The first 4 rows are patterns. Each new row is the sum of 2 different patterns, raised or lowered, with some noise. Before adding, each is slid sideways (what falls off one end comes back at the other) and multiplied by a number that may be negative. Names go in the order of the patterns.
(in the rows, 128 means zero)
Known rows, each followed by the names of its patterns:
[160 115 147 158 120 132 145 140 138 163 105 123 118 107 137 114  83 114
  83  96 132  94 141  97 100 119  95 126 114 132 134 132 136 103] | (3)
[119 123 124 118 125 129 161 131 153 128 154 144  93 103 127 111 139  84
 121 121 152 108 122 101 130  98 112 152 145 122 132 120 135 136] | (0)
[123  88 127 151 129 142 129 100 114 104 135 122 114 139 128 138 113 132
 141 137  93 130 111  92 112 115 112 101 140 112 168 121 109 120] | (2)
[112 129 111 128 101 108  95 105 141 115 154 136 131 134 195 128 142 124
  92 124 123 119  94 134 138 135 130 130 134 129  95 113 128 114] | (1)

New rows, each followed by the names of its patterns:
[114 114 147 114 132 150 108 118 130 132  97 129  73 123 114 110  99 137
 128  88 139 113 120 142 178 135 121 122 107 105 114 103 104 119] | (2) (1)
[ 82 107  81  82  72  83  69  84 119  84  83  88  63  90  91  72  72  97
  75 109  90 117  88 109  69 117 121  56  76  94  59  94  34  92] | (0) (2)
[119  82 104  71 105  92 115  76 135 109  75  90  89  94 122  97 110 117
  91 115  96 113 111  71 110  70 101  70  75 121 113 108  92  89] | (3) (0)
[110 110 103  55 111  97  79 143  85 114  94 122 133 120 101 124  97 143
 114 145  97 126 125 147 106 152 123 110 107 143 124 100 113  78] | (0) (1)
[113  96 145  99 108  62  86  48  70 125  82  64  85  24  49  76  71 103
  53  81  85  76  79  84 110 110  68 108  54  94  65 103 114  61] | (3) (2)
[ 89  91  92  69  86 100 107 126 105  82 116 159 111 107 111  73  78  75
  90  65 106  99  95 100 101 105 104  66  81  76  81  64  96  67] | (0) (1)
[126 151 147  99 151 130 151 156 136 133 122 123 127 120 120 128 145 116
 125 117 116 138 106 115 107 100  96 137 121 119 154 113 161 158] | (3) (2)
[121 166 116 160 140 144 157 103 112 122 111 127  95 132  96 144  96  95
 110 125  92 104 130 107 135 131 123 141 117 127 147 128 143 141] | (3) (0)
[134 147 160 146 161 126 121 156 114 141 149 129 156 119 127 108 115 142
 120 167 120 144 127 159 139 142 122  99 131 107 143 116 148 152] | (3) (1)
[165 119 119 112 123 126 114 109 123 173 143 146 140 142 108 165 165 139
 157 146 115 127 118 170 147 128 164 153 154 141 152 174 168 130] | (2) (1)
[164 142 119 182 133 146 168 145 158 187 141 121 143 121 148 169 191 168
 165 156 179 151 114 115 157 126 143  98 169 137 182 155 151 134] | (0) (2)
[ 81 133 112 122 149 118 137 143 130 153 134 117 136 116 142 130 117 159
 115 133 127 120 118 118 151  87 134  79  94 134 118 106 131 108] | (3) (2)
[143 125 174 129 152 175 132 155 193 151 195 162 132 161 120 191 168 181
 191 152 171 202 145 160 141 142 117 157 129  96 167 156 142 141] | (3) (1)
[116 129 110 120 122 134 126 137 132 106  98 101  88 112  90  62 143 129
 117 151 108 156 129 138  90 125 115 141 113 135 129 112 111 122] | (0) (1)
[118  94  84 103  71  98 105 102 127 105 104  86  91  83  84 107 101  48
 108  77 128 125 122 131 106 136 110 101 101 125  86  93  95 117] | (3) (1)
[112  49  72  74  54 129 109 104 117  96 146  83 132  65 131 131 115 103
 142 123  89 118  82  92 102  71 103  92  63  88  65  71 102  39] | (3) (0)
[166 119 180 118 134 113 147  80 159 123 162 178 124 131 149 165 135 121
 125 143 141 136 141 168 145 113 145 133 136 131 126 186 171 170] | (0) (1)
[153 149 146 187 154 143 151 141 148 143 122 173 127 148 130 135 156 167
 155 162 150 168 126 178 166 195 186 161 162 177 178 166 190 144] | (3) (0)
[ 75 117  82  88  98  83 130 107 111 122 122 117  97 136 117 138 153 120
 102 131 100 112 133  86  59 106  86 119 124  76 102  83 107 109] | (3) (1)
[132 158 111 144 148 128 151 133 170 131 144 124 143 160  85 119 114 100
 145  92 114 119 140  90 146 114 135 125 113 157 173 137 163 145] | (3) (0)
[131 128 128 176 141 136 141 197 112 148  86 101 135 121 125 136 128 112
 128 106 124 155 135 118 105 126 122 101 123 101 134  99  97  90] | (2) (1)
[150 182 133 121 147 135 143 177 123 148 126 122 151 125 108 120 118 113
 127 105 163 116 132 154 123 141 135 157 134 149 116 123 165 130] | (3) (2)
[107 112 109  94 158 135 131 149 124 138 167 133 178 161 139 166 103 159
 131 127 146 121  92 116 111 121 134 145  96 140 122  93 124 121] | (3) (1)
